The rows come from 6 hidden closed curves, with some noise, and rows from the same curve form a group. Each curve winds through 8 dimensions. The rows are also pushed far along 5 directions, which tell nothing about the answers.
In the rows, zero is written as 128.
Some rows, each with its group after it:
[ 67 119 140 145 112 118 146 116  76 105  88 154 117 116 122 119 104 100
 127 128 147 152  97] | P
[181 113 124 125 147 135 135 137 146 126 158 121 141 114 131 114 126 134
 152 166 135 105 133] | D
[120 154 133 169 188 139 114 120 111 144 160  88 104 150 115 121 118 121
 139 152 118 112 103] | V
[ 94 124 144 111 188 128 158 128 104 118 131 191 112 111 132  74  80  91
 195 135 142 132 125] | P
[116 154 122 107 121 122 129 118 139 137 119 150 146 119 140 114 141 127
 126 115 121 133 142] | X
[187 164 126  84 163  86 133 103 145 158 130 176 129 124 112 117 133 108
 117 139 170 115 137] | D
[109 135  96 127 141 132 137 124 119 126 122 133 132 135 132 122 147 117
 106 119 140 140 132] | X
[ 88 150 147 128 144 108 146 113  97 125 120 163 128 112 131 109 119 126
 121 125 141 144 108] | V
[112 112 109 141 129 133 134 137 104 113 122 128 128 123 123 128 114 102
 136 138 138 133 132] | X
[141 162  99  87 140 102 134  78 131 154 138 154 140 134 148 113 165 135
  90 129 180 128 142] | X
[ 81 108 141 179 173 166 123 187 103 104 145 103 112 115 123 124  97 135
 152 111  70 143 110] | P
[144 124 134 124 152 118 146 128 109 129 120 150 160 105 127  95 130 113
 153 140 112 135 110] | D
[112 106 141 109 104 129 133 124 143 122 113 147 102 137 145 149  92 127
 126  93 155 134 150] | A
[124 120 129 166 149 134 106 152 148 109 113  83  87 137  97 147 123 130
 119 121  83 144  85] | P
[146 118 142 125 144 144 141 146 120 130 140 145 110 145 114 123 121 121
 139 114 140 115 133] | V
[130 111 124  90 120 121 109 119 158 133 143 110 108 140 129 134 113 120
 147 119 123 113 156] | M
[137 138 133  77 122 109 120 110 171 143 130 161  91 143 141 144 109 132
 127  95 171 115 169] | A
[160 173 108 184 139 156 128 116 112 150 117 104 178 123 129 119 162 129
 103 176 105 123  94] | D
[ 84  77 136 165 153 145 132 170 123  86 117 112  85 127 123 129  98 121
 177 100  88 157 104] | P
[ 94 136 127 150 151 136 125 133 142 121 144 106 111 137 141 122 134 143
 155 119 110 134 123] | V
[ 95 161 116 126 108  87 120 131 149 107 115 132 101 134 119 154 171 153
  65  97 163 151 117] | D
[179 190 118 140 102 113 103 147 192 152 139  94 160 125 126 181 166 149
 103 133 111 118 168] | M
[159 113 132 146  90 152 130 132 145 117 106 120 132 128 123 138 122 122
 122 152 115 130 114] | D
[ 70 147 121 110 138  98 112 115 111 119 119 134  99 137 110 126 119 108
 133 116 145 127 132] | D
[ 76  43 150 111  23 104 127 157 113  84  73 127 109 124 124 187  89 107
 131  59 121 168 154] | P
[169 111 141  94 112 135 112 149 153 139 154 126 114 140 106 143  97 112
 165 147 117 100 173] | A
[109  54 156 164  67 138 168 124  68  96  86 130 159 105 142 129  94 102
 142 155 127 162  92] | A
[177 164 109  87  90 103 107  83 151 164 126 136 172 120 139 137 147 126
 119 168 150 106 167] | X
[101 140 142 113 116 108 154 108 130 127 129 139 155 121 145 118 107 103
 136 131 136 134 130] | M
[112 128 126 120 101 132 133 120 152 122 132 112 123 143 134 133 115 109
 146 128 135 114 148] | M
[124 132 118 128 163 108 127 128 111 119 139 122 114 125 108 118 129 121
 114 138 150 120 109] | V
[167 131 130 155 159 126 135 109 123 143 144 112 141 128 135 121 135 135
 129 157 134 124 101] | V
[113 118 139 129 128 142 115 169 143 120 164 112  99 146 125 152 116 138
 162 104 118 114 174] | V
[112 129 144  90 129  96 155  75  92 137 111 202 142  96 152  81  92 107
 160 156 186 133 130] | M
[104 156 107 119 152  94 119 106 120 132 128 121 130 135 130 112 176 132
 124 103 137 132 120] | D
[ 89 119 146 121 123 108 150 107  83 117 121 151 150 104 150 105 128 134
 119 106 151 139 110] | X
[156 137 141 138  79 116 132 113 112 139  89 147 152 115 117 143 124 112
 119 168 144 136 120] | P
[ 29 114 127 129 176 111 121 128 124  90 116 117  53 144 125 109 108 116
 144  73 122 151  91] | X
[126 125 135 133 153 151 148 142 112 129 149 145 157  98 151 103  79 111
 170 158 128 115 147] | A
[121 134 119 126 186 133 126 125 115 123 154 131 106 129 121  87 122 119
 169 151 136 106 121] | P
[210 154 135  89 198 136 127 129 192 170 186 136 144 125 138 104 110 127
 173 156 101  93 158] | M
[146 167 115  85  70  81 118 105 131 143  96 168 164 109 122 145 169 139
  74 118 170 128 154] | M
[112 148 122 115 161 134 125 136 144 133 138 135 132 122 136 106 125 129
 145 116 105 126 136] | X
[162 153 125  92 136 128 108 113 156 152 128 148 131 127 129 110 151 150
 122 130 117 114 136] | P
[118 131 119  90 143 114 141 115 150 128 138 154 124 131 140 103 136 120
 153 114 140 127 143] | A
[130 108 132 181 159 153 124 145 112 121 126  83 117 137 120 127 142 142
 117 120  85 142  78] | A
[124 110 133 132 126 136 120 120 120 128 138  99 107 147 116 127 109 111
 144 140 120 114 122] | V
[141 169 122 108 129  94 123 118 130 141 148 137 145 124 119 131 160 137
 112 147 149 124 143] | A
[137 136 136 130 109 128 119 107 126 146 111 137 117 138 138 144 136 148
 109 108 148 126 132] | A
[ 82 117 146 168 121 160 143 145  81 105 105 143 128 119 120 113 112 126
 129 138 117 141  92] | V
[179  97 126 170 179 171 119 157 165 133 150  72 104 139 118 147  95 125
 144 153  71 131 107] | X
[107 116 126 134 160 139 126 125 103 123 124 134 121 112 134 101 103 125
 157 140 118 128 114] | M
[131 144 125 110 123 114 118  91 128 141 116 132 113 141 123 123 128 119
 117 139 140 123 119] | P
[195 154 111 161 161 136 138 116 106 148 121 120 200  90 118  95 127  97
 132 204 109 110  98] | D
[125 145 112  80 162  94 114 135 152 132 151 137 101 132 113 135 126 120
 113 101 151 118 155] | X
[103 144 120 159  86  83 108 131 114 111  92  96 148 112 115 171 151 130
  87 115 130 155 117] | A
[144 145 112 127 203 114 106 119 169 139 179  87  86 161 128 127 141 137
 160 121 129 108 132] | V
[212  91 138  81 138 145 135 156 174 146 166 139 124 136 124 133 106 120
 171 123 126  95 185] | X
[180 158 135  85 146 123 127 118 140 155 151 169 144 115 119 103 126 131
 125 164 145  93 143] | V
[ 81 160 105 112 201 101 119 152 178 105 172 109  63 150 117 129 118 116
 142  85 157 113 151] | M
[115  87 145 123 132 119 144 165 103 106 136 144 132 101 121 121  88 109
 166 128 128 132 140] | D
[131 142 106 109 127 116 123 111 142 125 133 124 139 128 132 115 166 145
 117 131 144 120 130] | V
[139 112 137 134 125 126 128 156 133 116 110 138 131 104 118 138  98 116
 146 125 113 138 131] | M
[183 145 121 113 130 122 136 115 132 150 132 156 145 130 128 122 155 130
 122 140 163 110 145] | X
[ 76 173  98 116 217  86  88 120 151 118 146 102  80 123 117 104 146 142
 123 107 112 136 101] | P
[160  75 145  76  35 133 146 123 134 128 109 158 155 122 143 143  87 104
 150 130 158 106 188] | A
[145 128 128 142 120 134 116 115 121 135 130  89 127 140 111 133 123 117
 127 156 114 112 115] | V
[187 174 128 101 136 124 103 141 162 157 144 144 134 125 100 138 144 144
 108 144 119 101 154] | P
[ 93 103 139 176 137 142 117 157 104  98 118  93  97 128 107 145  95 117
 134 135  97 145  94] | P
[123 101 126 138 134 116 122 136 131 110 116 107 132 112 131 132 109 116
 148 121 101 143 120] | M
[138 157 116 167 102 133 116 132 115 134 108 104 165 122 113 140 157 128
 100 150 109 125 117] | P
[175 134 105 123 146 107 118 135 170 127 139 103 127 134 118 139 162 137
 116 120 126 122 127] | D
[104 176 125  88 116 101 128  74 102 148 114 175 145 112 141 109 119 118
  84 137 183 113 135] | A
[143 185 102 112 252 116 119  99 122 163 165 136 122 132 114  67 120  93
 168 163 132  93 117] | D
[114 123 147  89 142 149 140 154 140 125 137 171 102 131 119 114  89 116
 153 105 130 112 157] | M
[149 158 138  87 194 125 117  99 152 153 164 138 109 128 126  84 118 135
 145 138 123  93 119] | X
[128 143 128 104 134  94 110  91 152 138 123 118 110 130 127 133 121 120
 119 136 131 133 115] | M
[ 62 141 122 129 181  98  79 150 162 109 148  76  31 174  96 155 143 139
 128  60  94 140 117] | D
[147  87 121 164 121 146 126 186 151 112 121  87 117 141 112 170 107  97
 176 102  86 135 157] | D
[149  88 144 140  63 118 129 145 146 112 110 110 126 135 121 178 119 125
 125 124 125 148 134] | A
[ 92 165 105  97 180 111 105  99 161 147 168 120  90 148 145 122 137 148
 115 112 140 131 142] | X
[158 122 129 106 123 140 128 134 134 140 132 141 136 132 126 124 147 145
 117 116 125 116 141] | P
[140 159 114 119 134 115 109 107 139 142 124 117 141 125 119 117 144 121
 127 153 115 116 119] | A
[101  91 127 127 106 136 127 122 103 119 126  99 138 123 135 128 104 118
 136 132 118 130 127] | X
[123 119 125 122 138 105 129 127 118 121 140 123 127 116 126 133 105 116
 132 136 158 121 136] | M
[130 112 145 137 100 129 122 144 122 119 112 130 113 125 112 148  98 112
 142 139 124 133 129] | P
[116 110 142 132 120 144 130 115  98 134 116 138 110 133 135 127 108 133
 129 109 142 121 128] | A
[134 120 132 118 159 133 132 141 130 130 153 128  93 160 115 122 131 121
 141  98 140 111 141] | V
[149 136 130 173 176 149 148 132 106 131 133 120 148 120 130 104 146 139
 115 146 111 137  84] | D
[203  99 141 107 149 153 139 165 144 143 155 146 148 107 119 123  77 102
 175 161 104 104 164] | X
[162 145 133 128  99 121 133 134 146 130 116 149 142 115 125 145 145 144
  99 149 145 131 130] | D
[126 126 125 123  37 107  97 117 147 125  99  87 117 159 109 186 150 127
  90 106 130 126 141] | V
[105 117 137 166 127 137 124 177 164 107 120  97 111 130 130 165 125 138
 132  89  76 158 122] | M
[119 152 113 143 148 122 126 101 104 140 138 107 144 140 135 108 153 123
 136 132 134 116 115] | V
[143 141 127 117 125 111 124 134 154 135 117 141 129 115 133 151 114 129
 113  98 137 133 149] | A
[139 144 127 126 159 129 126 117 150 136 120 129 133 117 130 106 119 123
 133 134  96 132 105] | M

New rows. What belongs after each?
[ 90 112 121 178 169 149 130 133  83 102 127  99 127 116 121  92 122 120
 150 157 106 134  79] | P
[ 92 156 125 108 149 112 130 124 111 121 117 160 119 115 122 110 129 130
 101 107 147 129 121] | M
[154 139 121  96 138 123 105 147 174 128 147 117  98 141 105 144 103 112
 147 126 128  96 161] | M
[101 142 137 101  90  89 114 122 179 127 130 113  99 153 132 172 124 128
 122  97 138 144 154] | M
[131 147 123 127 143 128 116 135 126 138 146 133 138 115 129 117 123 131
 156 146 121 114 148] | P
[ 88 125 123 124 146  98 127 132 116 103 107 140 110 107 123 123 115 119
 125 104 133 148 114] | M
[127 118 126 118 111 101 119 147 143 112 105 133 115 112 119 151 119 122
 128  99 127 145 142] | M
[104 125 122 127 107 120 117 116 113 121 102 135 124 116 132 128 130 134
 120 122 133 137 122] | M
[106 111 130 155 123 137 122 136 112 124 129 102 123 119 128 146  94 122
 127 144 115 141 120] | X
[167  73 159 142  57 160 157 152  95 124  97 144 152 139 121 149 115 113
 139 124 127 123 141] | V
[ 94 128 134  97  91 111 109 126 150 117 131 126  97 134 123 146 124 139
 127 117 138 127 152] | V
[ 78 142 132 158 133 139 124 146 126 116 115 120 102 150 117 134 139 123
 140  91 106 139 118] | V
[136  75 146 119  64 143 138 143 107 117 102 137 142 129 129 144 124 132
 110 104 121 133 136] | P
[156 177 121 121 164 103 109 129 160 143 152 113 128 120 106 134 132 122
 120 168 120 121 126] | A
[ 77  93 145 170 101 155 140 140  99 103 110 115 105 147 136 138 123 133
 138 109 121 146 105] | V
[125 110 105 123 107 136 121 126 139 124 113 116 115 145 121 149 124 108
 107 128 127 141 135] | X
[130 107 135 149 137 140 133 158 121 125 134 116 152 108 139 137  99 122
 158 123  94 134 146] | P
[ 70  80 139 154 145 134 135 152 115  85 107 118  85 129 122 124  99 119
 160  97 101 163  94] | P
[165 137 139 126 133 124 136 100 131 151 123 132 134 141 129 118 135 123
 130 134 126 121 112] | V
[147  95 150 121  76 122 123 150 137 129 127 110 155 112 130 165  97 121
 145 134 102 134 159] | M
[138 108 141 126  38 131 134 122 121 132 101 142 160 137 134 151 151 133
 129 136 134 138 149] | A
[111 142 124 119 101  87 104 132 162 127 136  89 126 134 125 178 139 134
 105 103 115 143 147] | M
[155  91 135 156  68 139 129 183 135 106 109 115 147 119 117 170 138 138
 139 109 101 139 153] | P
[ 93 166 106 130 154  89 123  85  91 117 111 125 134 109 119 104 135 107
  81 152 171 123  86] | M
[133 130 125 147 134 129 143 150 143 114 138 118 130 123 124 134 105 102
 143 134 142 118 138] | M
[121 130 113 192  92 147 108 146 112 106 108  77 131 129 110 155 150 142
  95 154 111 133 100] | V
[124  82 139 154  58 134 138 127  90 118  91 120 156 114 131 160  95 111
 119 152 131 154 121] | X
[127 132 126 123 160 107 138 134 149 121 146 128 112 137 130 126 148 138
 128 105 134 142 123] | A
[ 92  99 126 117 107 144 135 164 136  98 124 138 109 128 125 130  91 104
 167 114 124 121 161] | D
[104 152 132 110 116 117 140  94 114 141  93 167 145 121 142 113 132 122
 104 112 135 141 115] | P
[111  92 152 139  60 139 119 169 125 107 102 111 140 121 115 157 101 120
 151 108  88 126 149] | X
[113  92 147 116  75 120 144 134 123 111 100 158 125 114 138 141  92 110
 161 119 148 138 155] | M
[ 91 125 112 132  97 109 100 126 132 112 100 108 107 133 124 153 148 143
  99  92 124 146 125] | M
[171 135 143 106 183 130 139 107 138 155 149 147 108 142 127 100 110 115
 162 142 130 107 120] | V
[156 153 116  83 179 100 115 109 162 149 165 128 121 130 126 104 134 123
 155 138 140  97 147] | V
[115 115 142 134 142 147 134 131 133 117 124 121 113 128 132 111 119 135
 132 129  97 134  99] | V
[ 89 113 151  99  71 107 134 139 154 109  97 140 103 141 117 165 106 110
 111  84 128 149 140] | M
[101 127 107 144 127 117 118 141 165 104 123  88 116 144 130 145 158 135
 117  96 102 149 117] | A
[133 149 149  53 134  96 141 121 173 144 140 204 111 128 143 117 115 129
 158  94 160 125 180] | M
[109 100 159  66 139 118 136 125 135 137 142 188  84 132 147 124  74 124
 173  95 152 129 173] | P
[122 156 116 144 143  94 115 109 139 128 145  94 129 126 132 146 131 129
 117 141 144 133 124] | M
[127  87 119 183  81 159 146 150  83 109  89 108 167 113 121 143 111 101
 127 156 113 145 113] | X
[117 116 114 138 125 127 116 153 133 111 144  97 103 142 116 153 116 117
 135 122 139 118 151] | D
[124 158 115 128 151 125 107 129 162 127 132 104 111 131 115 131 115 113
 129 142 111 112 125] | M
[184 163 108 102 122 104 127  60 136 172 133 135 167 123 152 119 165 146
  91 165 168 119 126] | X
[118 147 117 144 162 121 114 142 131 125 164  90 116 139 113 144 139 137
 102 135 124 125 123] | A
[112 127 126 101 156 121 147  96  96 138 144 152 122 148 135  92 131 110
 156 115 164 108 134] | V
[133 199  93 110 212  82 112  85 118 162 160 131 115 144 118 108 156 115
 114 135 175 106 134] | D
[171 122 129 163 112 123 128 114 129 138 127  90 146 137 131 147 148 134
 125 143 126 130 109] | V
[ 88 103 146 169 110 157 143 143  80 113 130 114 147 120 138 127 113 132
 143 136 113 133 118] | V
[113 178  98 148 164 108 103 106 132 142 151  82 125 154 122 127 179 134
 117 121 133 112 118] | V
[123 126 118  91 119 110 107 101 143 135 130 122 117 131 130 128 126 126
 132 125 132 121 143] | M
[117 146 110 103 177  88 131  84 136 130 140 124 129 120 141  94 129 113
 140 137 153 127 111] | M
[ 43 115 101 132 178 147 148 130  79  98 123 144 114 127 137  81 111  97
 134 108 129 146 106] | X
[145 164 113 156 149 118 141 128 137 126 136 107 158 115 123 126 131 104
 115 158 142 113 115] | M
[ 64 141 119 133 162 101 115 101  82 121 132 118 103 125 126 117 116 127
 109 116 162 127 107] | A
[ 63  52 161 144  38 125 152 151 112  86  93 114 125 130 145 172  81 107
 156  90 117 166 142] | M
[110 134 105 140 172 135 133 125 107 129 146 127 116 129 129 117 116 115
 134 147 148 130 129] | X
[109  86 139 177  91 165 159 167  76 100  89 135 170 102 130 119 104 102
 157 138  97 136 114] | X
[112 131 114 111 118 113 105 117 161 126 145  83 104 153 124 150 131 122
 115 109 129 119 141] | M
[137 121 150 118 143 124 158 133 107 126 117 168 149  97 125 105  84 100
 136 146 135 133 119] | M
[183  85 156 177  68 187 147 154  97 135 101 108 193 117 121 134 109 109
 143 167  72 117 110] | V
[138 143 118 127 151  96 118 125 142 131 156 104 121 127 124 145 121 125
 129 140 153 118 143] | M
[136 133 124 140 121 138 132 121 143 118 110 124 120 128 122 120 133 128
 107 148 126 133  95] | D
[154 130 132 156 143 162 132 173 159 121 141 117 122 135 124 137 115 129
 144 126 107 113 141] | M
[162 109 117 126 117 115 117 133 131 122 124 109 129 128 111 142 140 132
 119 137 130 121 125] | P
[118 124 132 148  48 139 130 128 140 116  98  97 142 142 129 161 126 112
 114 134 125 129 129] | M
[ 97  95 152 140 143 132 148 110  84 130 117 151 123 111 148 110  83 123
 138 133 131 150  98] | P
[133 134 145 149 108 141 149 155 147 117 110 134 141 120 122 143 103 106
 131 130 114 134 127] | M
[154 134 119 146 169 139 143 115  93 138 145 132 150 108 129  99 100 103
 151 189 154 107 118] | D
[173 121 132 159 176 157 143 137 169 132 163  88 119 146 125 126  94 110
 162 163 109 111 111] | M
[ 92 146 113 131 141 112 127 101 103 126 135 119 152 117 146 102 145 137
 125 127 138 125 118] | X
[203 123 151  97 173 145 141 122 145 168 159 158 160 105 141  97  89 125
 177 174  99 111 140] | M
[187 148 109 113 139 119 106 100 172 160 154  93 134 141 141 141 155 150
 114 147 131 113 138] | X
[116 114 151  80 134  93 130 109 127 128 138 154 104 125 133 123 103 128
 137 110 160 121 141] | X
[ 48 130 120 117  68  76 125  96 115 102  82 129 107 146 135 143 156 122
 121  74 162 154 125] | V
[140 123 111  85 115 106 129 131 164 114 151 136 110 138 131 133 141 134
 133 117 168 110 169] | D
[131 148 125 121 179 119 108 127 166 129 134 119  87 138 113 123 115 121
 142 125 115 124 116] | X
[106 168 102 118 204  81 119  91 118 132 143 115 117 129 124  91 149 117
 118 126 152 121  97] | V
[129 163 115 117 137  86 129  72  96 135 105 143 162 103 129  87 155 116
 111 156 162 115  95] | X
[156  95 138 145 133 132 116 163 127 126 147  97 142 122 114 143 109 120
 182 138  91 121 145] | D
[122 137 134 122 104 152 117 135 142 126 124 133 116 137 122 125 128 131
 143 138 113 115 141] | V
[127 145 135 186 123 166 121 156 118 120 116 104 135 122 112 135 131 138
 116 158  88 132  98] | V
[199 155 130  80 102 102 106 123 180 159 109 163 133 124 121 152 140 134
 138 108 136 114 175] | A
[ 83 136 101 114 153  98 118 122 138 117 123 124 107 125 127 128 119 110
 126 114 128 151 130] | X
[145  85 153 128 135 162 146 129  81 131 132 143 140 119 124  95  86 107
 168 162 111 110 116] | A
[172  64 177 122  57 187 166 163 151 134 126 145 162 133 148 145  70 107
 192 139  80 121 170] | M
[146 164 132  81 105  96 136  65 138 159 119 168 150 137 151 106 161 135
 127 131 169 119 140] | V
[123 105 147 107 130 103 133 118 122 127 131 139 115 118 132 127 102 128
 137 119 144 131 129] | X
[165 137 132 123 106 111 115 119 151 134  99 131 120 127 106 141 138 129
 108 144 125 133 112] | P
[198 130 114 106 122 146 103 143 187 155 159 111 145 129 131 150 107 121
 181 166  97  98 192] | X
[152 165 121 112 160 123 112 143 155 138 148 127 121 127 104 124 135 132
 118 138 119 110 135] | V
[159  89 133 144  82 125 134 118  93 129 102 112 173 124 123 136 137 115
 132 141 112 131 117] | D
[190 156 130 130  98 105 110 122 153 151  92 133 159 114 122 153 150 132
 111 129 117 128 135] | A
[115 164 127  60 150  51 141  61 121 141 130 194 109 125 138 104 145 123
 102 131 217 135 124] | A
[186 163 125 175 140 148 130 133 142 149 136  98 171 116 128 142 148 146
  76 167 107 123 102] | A
